The rows come from 7 hidden closed curves, with some noise, and rows from the same curve form a group. Each curve winds through 6 dimensions. The rows are also pushed far along 5 directions, which tell nothing about the answers.
In the rows, zero is written as 128.
Known rows, each followed by its group:
[145  83 158 117 144 118 170 206 141 151 191 109 173 109  97 150 162  79
 107 102]
vimu
[ 84  84  93 119 138 151 160 151 163 159 155 133 163 111 114 156 160 154
 104 110]
Zovu
[147 203 183 114 142 118  53  66 103 122 135 131  65 153 121  81  74  96
 139 122]
Zovu
[117 169 160  97 156 136  99  90 156 144 146 126  78 156 128 101 105 128
 158 124]
Gebus
[101  86 135  15 151 171 129  83 122 169 131 145 184  91 145 166  91 157
 138  92]
siki
[121 137  95 198  99 136 151 131 146 116 118  98  82 157 133 122 150 123
 127 161]
Zovu
[127  83  93 111 117 137 191 149 112 139 111 103 150 124 102 187 146 156
 102 127]
mudom
[182 119 170 151  75 107 166 209 142 139 153 103 142 127  99 133 142  73
  97 131]
mudom
[129 170 103 139 101 141  74 118 112  73  82 219 114 134 144  81 115 156
 132 155]
Gebus
[163 135 180  99 105 119 110 146  90 115 171 131 135 130 114 122 135  80
 118 138]
Gebus
[164 117 133 209  63 158 179 117 143 118 102  67  68 157 163 142 118  85
 149 157]
Zovu
[112 131 114  90 125 118 123 121 138 140 131 120 154 129 124 124 146 159
 119 133]
siki
[147 125 184 134 154 113 176 112 169 187 168  32  74 150 114 150 105  90
 134  84]
Zovu
[ 67 155  64 125 161 104 107 100 119 112 115 142 123 128 137  91 119 172
 123 149]
kani
[ 82 147 110 168 173 110 113  99 178 131 141 112  89 139 162  80 114 120
 167 129]
kani
[107 197 154  92 176 107  61  70 126 130 152 159  94 144 139  75 109 158
 140 119]
kani
[105  65  91 150 159 134 193 206 153 147 136 102 188 101 124 170 174 115
 141 133]
mesus
[177 114 182  64 120 100  91 136 102 110 142 148 171 119 103 127 131 111
 120 103]
kani
[172 164 148 150  77 114 125 103  98  95 103 134  61 160 128 112  91 124
 115 141]
mudom
[103 124 123 102 135 117  71 103 136 106 144 184 134 133 125 102 142 163
 138 124]
mesus
[141 150 178  55 112 133 115 106 100 124 158 178 111 130 148 113  87 137
 133 127]
mudom
[198  97 166 149  74 128 203 210 101 124 130  98 134 133 111 182 151  85
 117 148]
mudom
[130  94 159  39 144 175 122  30 110 160 120  93 107 134 126 178  71 124
 153  93]
Zovu
[129 119 106 139  86 190 152  53 123 135  63 127  91 118 176 148  44 138
 136 118]
siki
[147 133 158 156 118 114 128 155 151 149 148 112 128 137 120 136 165 129
 126 121]
mesus
[111 149  87 116 142 146 136  85  76 127  86 113 126 116 146 142  93 145
 119 145]
Gebus
[128 112 169  51 116 150 112 122  90 136 174 175 159 108 128 147 125 136
 119 118]
kani
[169 149 162 183 117  75 111 193 145  98 146 160 136 129 132  83 158 105
 125 127]
mudom
[100 142  85 160 156 121 150 160 127 128 106 136 147 111 145 125 141 149
 128 146]
mesus
[119 101 100 130 154  99 164 201 146 157 132  95 206 101  94 154 185 140
 100 118]
mudom
[133 130 146 157 177  80 113 177 161 135 152 106 148 128  99 114 176 109
 140 112]
vimu
[152 135 148 136 147 102 133 115 135 142 125  70 109 144 111 136 129 113
 133 114]
siki
[166  91 174  89  94 175 163 124 112 151 122 113 121 121 124 180  80  90
 137 115]
mudom
[139 156 190 133 180 110 122 126 162 158 164 103  83 141 134 106  98  87
 164 103]
mudom
[ 93 148  41 126  94 139 140 120 104 115  67 154 155 114 137 123 122 197
  88 162]
siki
[154 173 197  75 141  92  64 118 119 119 168 172 133 123 126  72 100 108
 124 102]
siki
[131 148  93 210 106  72 137 189 131  85 124 129 126 135 129  82 161 117
 112 168]
kani
[195 149 151 182  76  71 110 180 101  64 137 133 129 151 114  92 182  97
 109 159]
Zovu
[135 109  77 167  99 119 151 162 110  91 108 119 168 126 134 134 186 144
 110 161]
Zovu
[177 118 131 156  61  91 156 184 127 101 103 135 158 126 132 127 153 135
 108 146]
vimu
[152 137 177  69 101 113 105 137 123 134 166 148 137 127 100 109 106 108
 101 113]
mudom
[ 94 106  58 148 123 158 169 119  95 119  94 144 143 114 151 167 141 183
 112 148]
vimu
[141 107 132 100 110 160 125 112 123 129  99 133 145 114 141 142  94 111
 144 127]
kani
[171 139 186 120  89 125 119 132 124 140 146 134 120 135 129 134 130 120
 123 118]
mesus
[142 145 160 155 150 141 160  91 155 168 111  68  76 135 162 138  70  99
 166 111]
mudom
[ 50  85  79  65 180 170 126  56 155 162 131 143 148 107 137 150 108 190
 129  85]
siki
[ 69 172  64 151 125 166 126  71 118 131  94 150  82 137 160 115  98 185
 117 157]
kani
[140 142 174 123 128 128  90 115 139 122 154 152  88 148 117 105 110 100
 145 117]
mudom
[128 141 154 117 186  98  90  90 171 147 142  78 105 151 103 109 134 115
 151  93]
kani
[117 133  78 226 122 134 158 171 147 145  70 100 137 122 129 158 168 153
 128 151]
mesus
[108 150 141 138 176 103 132 148 144 143 177 114 108 143 121 115 157 125
 137 131]
siki
[133 165 194 146 193  85 102 130 179 151 184 107  67 152 114  84 112  82
 159  92]
mudom
[130  88 160 126 121 125 144 150 176 170 162  97 144 123 112 153 146 112
 130  99]
Gebus
[143  87  93 169  83 156 197 167  90 113 101 129 152 111 147 184 152 140
 107 151]
vimu
[100  99 129  86 136 151 142 118 144 160 158 137 137 120 113 151 121 146
 112 101]
Zovu
[160 168 128 222  82 134 124 149 156  97  91 137  65 159 141  93 125 101
 140 159]
Gebus
[103  89 102 102 130 149 166 115 165 177 124  73 151 118 104 166 126 140
 106 102]
mudom
[115 103 109 102 131 105 127 165 169 119 152 149 184 123 118 109 180 152
 119 122]
kani
[139 116 100 162 121 154 178 172  99 144  87 111 164 103 128 181 143 130
 109 142]
kani
[161 104 117 157 120 107 156 157 109 111  90 108 153 115 126 150 130 118
 127 129]
mesus
[ 90 121  80 136 165 153 121  73 120 145  88 100 126 118 129 150 108 148
 133 119]
Gebus
[110 138 109 181 170 113 147 177 150 140 141 102 137 128 129 124 175 117
 142 143]
Zovu
[ 96  76 101  83 129 154 136 114 140 140 139 150 168 113 120 158 147 170
 114 104]
mesus
[174  92 149 127 102 122 157 190 105 126 125 107 167 119  94 169 152  88
 115 131]
mesus
[194 122 148 174  87 108 188 188  94 125 100  79 138 126 120 167 139  94
 111 145]
vimu
[102 135 123 167 169 107 146 104 181 146 160  76  88 150 148 105 145 131
 146 113]
Gebus
[ 83 153 139  81 189 151  85  46 143 182 121 110 105 132 133 146 102 169
 163 107]
mesus
[139  82 127 138 121 173 191 150 167 163 111  79 131 130 125 184 134 108
 147 124]
Gebus
[111 112 114 104 147 119 143 129 124 131 138 138 157 116 142 140 149 164
 130 127]
siki
[ 91 145 122 144 163 121 135 103 175 166 176  62  93 153 121 113 151 120
 125 122]
Zovu
[185 160 192 165 127  92 101 128 113 112 147 100  95 143 130  99 118  65
 143 123]
Gebus
[110 136 107  83 150 167 124 105  77 146  99 148 158 101 131 165 108 162
 119 128]
kani
[116 125  70 202 150 121 145 115 143 108  74 107 108 128 139 120 118 137
 132 124]
mesus
[124 125 102 117 151 113 145 151 102 131 102 119 170 109 116 153 144 155
 117 132]
vimu
[122 134 140  73 141 124 101  86 120 147 122 125 129 130 104 137 107 150
 122 108]
Gebus
[129 105 108 136 114  93 118 150 141 101 137 153 154 130 109 115 177 159
 105 119]
vimu
[ 85 152  72 138 109 111 100 130 123  98 120 193 142 125 130  90 153 192
  95 150]
Gebus
[ 91 113  82 102 139 167 146 105  97 151 104 114 140 117 115 174 113 151
 115 139]
kani
[117 163  90 124 107 142 141 135  68 106  91 173 131 115 151 129 106 163
 112 168]
siki
[158 155 141 115  95 162 141 120  68 120  88 143 128 112 166 140  75 110
 136 158]
Zovu
[108 139 137  80 163 127  84 107 107 119 166 169 127 122 104 104 114 125
 110 107]
vimu
[146 124 141  94  95 150 135 136  95 145 105 149 166 108 132 170 126 157
 115 132]
mesus
[146 171 121 155 112 147 106  89 123  94  71 163  82 143 164  96  85 136
 151 143]
Gebus
[ 65 144  57 135 143 151 140  94 137 146 120 112 129 124 138 124 137 171
 101 141]
Zovu
[ 90 130  70 229 122 138 147 150 177 123 120 117  89 149 128 115 164 135
 126 153]
siki
[119 118 138 107 157 163 112  69 124 148 114 118 102 126 128 148  81 117
 148  99]
siki
[122 157  97 166 124 136 124  98  96 107  95 131  84 135 128 118  96 131
 107 136]
vimu
[101 153  86 232 150 105 129 124 166 107 116 119  76 155 155  95 161 152
 149 148]
siki
[ 80 163 122 124 192  89  91 135 156 129 184 152 116 136 115  73 153 141
 124 119]
vimu
[ 49 124  70  77 189 145 135  55 140 156 129 121 133 120 152 134 115 199
 132 112]
Gebus
[138  81 114 155 111 157 178 220 122 133 123 134 197  96 128 175 172 104
 124 149]
Zovu
[118 129  58 148 118 149 139  81 104 116  35 118 131 117 142 146  90 167
 116 132]
kani
[184 150 157 162 105  94 118 165 104 103 108 120 133 133 123 120 142 101
 129 142]
siki
[ 57 122  88 135 209 149 129 100 171 167 129 108 125 124 147 140 142 162
 168 120]
vimu
[150 138 156 122  81 154 112  56 127 121 113 140  71 145 154 118  72 126
 134 115]
mesus
[116 139 110 124 122 124 157 141 117 134 129 127 129 126 135 129 127 146
 114 146]
vimu
[152 129 166 157 147 131 167 136 144 160 125  65  97 131 152 145  96  77
 172 131]
mesus
[154  87 154 110  87 144 192 153 129 155 144  82 136 129 121 178 132 107
 118 130]
vimu

New rows, each followed by its group:
[142 137 134 188 108 121 173 141 157 130 128 109  72 147 144 117 110 114
 128 129]
mudom
[126 138 128 105 144 150 149 125 106 145  99 141 137 104 153 144  79 136
 140 126]
mudom
[ 81 121  86 127 120 153 128  84 147 153 104 134 119 123 136 138 107 174
 119 124]
Gebus
[176 160 163 113  85 140  89 117 102  83  98 197 111 134 151  96  93 119
 143 141]
Gebus
[ 75 140  49 142 130 129 141 121 144 134  98 123 138 128 125 120 143 184
 100 145]
siki
[114  98 131 106 129 173 155 117 118 161 141  89 137 119 127 174 117 102
 135 129]
Gebus
[123 163 167  52 145  96  70 139  99 110 189 204 148 120 117  76 125 132
 112 122]
vimu
[141 116 145 116 134 123 147 193 124 153 156 113 171 118  89 161 176 119
 105 127]
mesus
[134 103 154  73 155 112 123 108 131 138 177  83 147 140 116 142 165 119
 140 114]
Zovu
[120 116 166  37 126 152 137  88 114 157 158 128 123 126 142 148  88 134
 142 120]
mesus
[166 114 122  87  66 166 154  97  77  94  88 146 126 129 147 150  92 136
 114 143]
Gebus
[105  89 126  77 138 138 164 182 128 160 182 126 188 111 104 170 185 142
 105 129]
kani
[124  99 112 190 153  87 140 198 144 115 141 106 161 116 114 122 170  89
 138 137]
kani
[ 98 102  90  92 123 140 154 143 140 155 126 123 173 109  97 153 133 155
  89 116]
mudom
[141 151 151 177 150 107 134 161 154 152 145  74 100 149 100 131 158  98
 134 131]
mesus
[165 141 179 129 155 116 140 111 163 130 148  86  82 160 139 113 124  97
 165 108]
Gebus
[ 94 122  87  90 131 143 134 152 115 119 112 179 188  94 154 121 125 159
 129 152]
kani
[146 151 132 131  92 141 116 147 125 108 108 169 117 137 130 112 122 129
 130 152]
Gebus
[152 158 150 131  67 116 109 115 113 107 129 160 100 139 142  96 104 133
 112 142]
Gebus
[161  86 178  57 135 137 155 162 105 170 152  85 174 113  89 196 136  96
 129 114]
mesus
[180 161 154 185 101  94 135 150 100 103 122 104  90 148 119 118 133  98
 115 143]
vimu
[157 144 126  98  72 145 120 146  49  85 103 209 154  97 135 116  77 120
  84 142]
vimu
[ 65 143  53 118 156 130 128  82 131 129  99 132 126 135 138 127 144 211
 118 140]
mudom
[149 134 122 161  74 100 105 188 140  84 121 193 156 121 123  82 147 126
 103 144]
vimu
[118 116  56 198 100 182 181 138 148 125  44 117 116 128 147 159 120 148
 135 154]
Gebus
[112 130  92 185 111 132 172 137 148 138 102  96 102 140 147 138 129 140
 137 156]
mesus
[156  90 150 135 123 116 120 180 134 117 158 131 184 113 106 137 184  98
 117 113]
Zovu
[153 166 145 121  96 155 139 114 115 129  94 134  88 141 149 125  79 120
 140 151]
Gebus
[ 76 164  55 164 143 144 132  50 130 120  78 127  83 134 179 103  90 183
 132 142]
Gebus
[163 131 120 146  97 133 142 163  87 121  96 119 164 108 115 147 129 107
  95 141]
Zovu
[131 150 101 169  84 130 134 115 141 126  88 118  96 137 122 109  94 130
  97 133]
mudom
[ 99 191  68 159 143 114  92  77 120 116  60 140 100 128 132  87  83 172
 109 133]
mudom
[104  97 121 111 171 146 156 111 144 176 122  66 136 131 124 188 154 147
 164 126]
vimu
[144 148 163 108 117 155 141  95 130 148 111 105 100 129 171 122  57  92
 165 137]
kani
[149 147 201 161 168  92 113 148 172 137 183  93  84 152 134  92 129  58
 182 119]
mesus
[161  79 172  70 133 153 166 144 111 164 139  84 165 118 115 201 144 106
 147 119]
mudom
[ 66 111  76 121 168 183 149  41 125 146  99 118  84 131 162 164  94 176
 158 127]
siki
[122 128 138 123 137  96  81 156 114 105 174 154 141 134  89 105 169 113
 114 133]
kani
[102 160  89 134 130 133 128 141  94 112 108 169 133 120 145 117 130 163
 121 165]
siki
[156 131 134  76  61 132  78 118  78  78 106 203 164 123 132 116 129 155
 116 152]
siki
[136 163 101 209 103 114 157 169 128 107 107 128 102 131 141 100 122 114
 108 154]
vimu
[166 171 153 106  82 104  65  95  72  63 129 175 117 145 146  78 125 128
 122 155]
Zovu
[146 153 146 138  90 114  93 119 144 103 118 168 107 135 139  78  97 120
 129 128]
vimu
[105 124  75 157 111 146 127 124  93  86  95 191 127 121 154 130 137 174
 126 158]
siki
[105 153 120 183 141 108 100 114 176 141 121 127  98 136 133  96 128 144
 138 117]
Gebus
[171 110 141 159  83 138 127 131 114 103 103 128 125 132 131 139 123 102
 128 128]
Zovu
[115 156  80 163 125 151 168  89 119 143  65 100 101 125 165 141  90 165
 122 139]
kani
[101 136 114 153 182  96 138 164 169 151 162 104 146 129 116 120 190 150
 124 120]
kani
[174 117 162 142  83 114 110 125 126 103 132 123 110 149 111 125 140 104
 125 126]
siki
[142 161 115 199 102 116 103  98 149  75 121 133  55 174 142  72 137 118
 134 144]
Gebus
[164 140 150 153  86  87 105 169 163  88 145 159 134 144 130  71 160 113
 124 136]
kani
[136 130 187 126 142  89 116 196 162 140 236 129 136 147  97 105 206 100
 121 122]
kani
[149 102 116 142  90 124 186 145 147 143  89  88 145 122 141 156 121 138
 127 130]
vimu
[166 149 163 112  96 115  59 144  76  73 128 223 143 116 117  92 112 113
 111 127]
siki
[ 98 139  80 111 136 123 112 104 115 131  86 142 144 121 110 132 123 183
 105 127]
Gebus
[125 174 140 210 150  93 126 140 171 127 155  99  61 156 132  74 125  91
 133 129]
vimu
[107 134 154 107 163  96  97 108 192 147 161 118 115 143 124  91 132 132
 151  99]
vimu
[147 119 137 140 117 107 133 191 142 123 137 151 182 105 132 115 159 118
 117 124]
siki
[115 155  88 120 115 158 154  61  92 139  61 127  97 118 161 143  49 171
 113 128]
Zovu
[ 92 164  68 167 131 134 127  72 125 107  86 139  89 135 174  95 101 173
 129 145]
Gebus
[ 94 150 104 149 198 107 109 103 153 147 112  98 113 133 122 117 127 143
 148 115]
vimu
[124 130 168  44 137 111  75 121 118 139 154 188 174 103 120 118 119 155
 123 102]
Gebus
[111 163  94 148 128 151  97 108  80 112  83 175 125 112 139 127 111 158
 117 148]
kani
[ 80 121 133  44 192 159 135  15 120 176 146  96  96 129 157 160  78 171
 157  93]
vimu
[180 142 178 153  99 107 114 170 106  97 163 150 109 133 110  97 123  68
 103 122]
vimu
[140 102 163  63 139 138 105 124 104 140 139 138 163 119 109 163 136 127
 146 118]
vimu
[158 141 121 173 102 124 120 148 109 100  90 137 127 135 127 130 147 128
 129 151]
mudom
[114 136 146 107 151 138 122  68 118 138 152 119  84 144 151 133 112 144
 146 117]
vimu
[110 134 128 101 147 111 120  65 159 149 126  95  99 147 137 121 112 165
 146 111]
vimu
[142 129 192 137 145  97 119 129 173 154 177  79  88 159 125 122 143  96
 174 125]
mesus
[138 113  70 143  77 130 174 145  96 107  74 132 151 121 126 159 142 174
  89 152]
mudom
[194  78 158 128  60 144 175 144 108 128 108  84 136 130 114 185 125  93
 116 124]
siki
[106 135  61 168  91 148 180  76 105 122  57  90  85 130 168 137  61 144
 122 159]
kani
[ 46 116  57  81 166 155 122  57 160 171 106 110 140 119 112 141 106 192
 110 104]
mudom
[118 114 153  36 118 127 117 107 113 142 169 155 155 119 124 132 123 154
 113 113]
Gebus
[126  82  71 170 105 112 188 170 150 129  96  95 165 123 120 163 178 165
 105 134]
vimu
[141 164 136 237 129 104 135 147 163 107 116 122  45 163 144  95 128 108
 157 145]
Zovu
[126 128  99 211 140 128 176 170 144 134  90  91 119 124 151 139 128 106
 152 155]
mesus
[138  98 138 152  94 130 180 149 161 158 143  78 122 135 126 157 140 117
 117 123]
Gebus
[103 138  86 108 120 158 143  42 109 133  79 137  97 120 162 133  54 176
 115 113]
siki
[ 82 152 109 141 188  94 115 150 138 126 177 144 117 139 113 102 174 153
 123 132]
siki
[183 195 180 203  99 113 114 130 117 100 118 115  37 173 146  95 113  85
 160 165]
mudom
[122 124 166 108 179  86 125 135 151 149 182  76 122 137 111 117 135  86
 151 116]
kani
[177 142 180 163 100 120 119 165 126 136 122 119 127 130 123 140 143  99
 138 133]
mesus
[129 203 165  98 156 109  53  88 102 117 144 175  98 138 133  78 108 142
 134 126]
kani
[ 96 142  58 144 106 136 131 160 106  92  81 198 172  97 166 100 123 166
 120 173]
kani
[108 126  92  93 128 164 141 133 106 132  83 153 171  99 152 140  99 144
 136 150]
kani
[169 124 150 163  63 142 186 149 123 131 116  98  95 136 154 145 100  94
 130 149]
mesus
[ 59 119  75 156 183 151 136  78 146 137 132 123  78 144 138 141 132 167
 146 125]
siki
[151 189 126 150  81 107  84  98 136  80  91 171  87 153 155  52  97 141
 127 148]
kani
[191 143 194 134 109 102 112 173 106 125 158 109 140 128  99 123 141  64
 113 124]
Zovu
[ 65 128  84 151 203 125 145 125 177 160 156  96 115 128 115 119 140 136
 125 107]
vimu
[ 80 104 117  97 180 125  83 161 133 115 186 203 184 107 115 115 189 154
 128 117]
vimu
[150 103 172  71 108 154 120  80 112 122 156 133 120 130 150 135  98 108
 139 108]
Gebus
[142 132 117 156 104 159 127 105 128 120  70 119 110 126 152 128  82 105
 149 141]
kani
[112 190 118 144 113 117  87  91 119 105 138 138  72 161 131  77 120 138
 115 155]
Zovu
[151 174 171 108 118 133  51  83 117 103 114 168  93 138 145  76  72  98
 160 133]
kani
[113 123 125 128 163  91 124 139 162 133 161 120 146 130 122 112 172 149
 124 107]
kani
[ 76 158  62 157 168 147 144  96 121 139  68 124 113 117 164 128  93 167
 149 150]
mesus
[121 136 101 192 136 136 163 124 169 152  88  81 111 124 156 127 108 121
 139 124]
siki
[110 111 119  66 158 148 110 103 104 147 129 126 181 102 116 152 128 140
 116 109]
Zovu
[135 158 110 220 132 109 154 156 151 115 117 112  93 136 147  96 133 113
 124 135]
mesus
[119  96 124  80 119 152 125 100 115 120 146 134 153 129 145 144 145 140
 139 134]
Zovu
[ 73  41  79 105 193 135 177 167 143 167 143  84 212  85 112 187 163 128
 140 114]
kani
[121 128 125 136 159  91 118 177 142 107 179 168 160 118 118  91 176 131
 107 111]
mesus
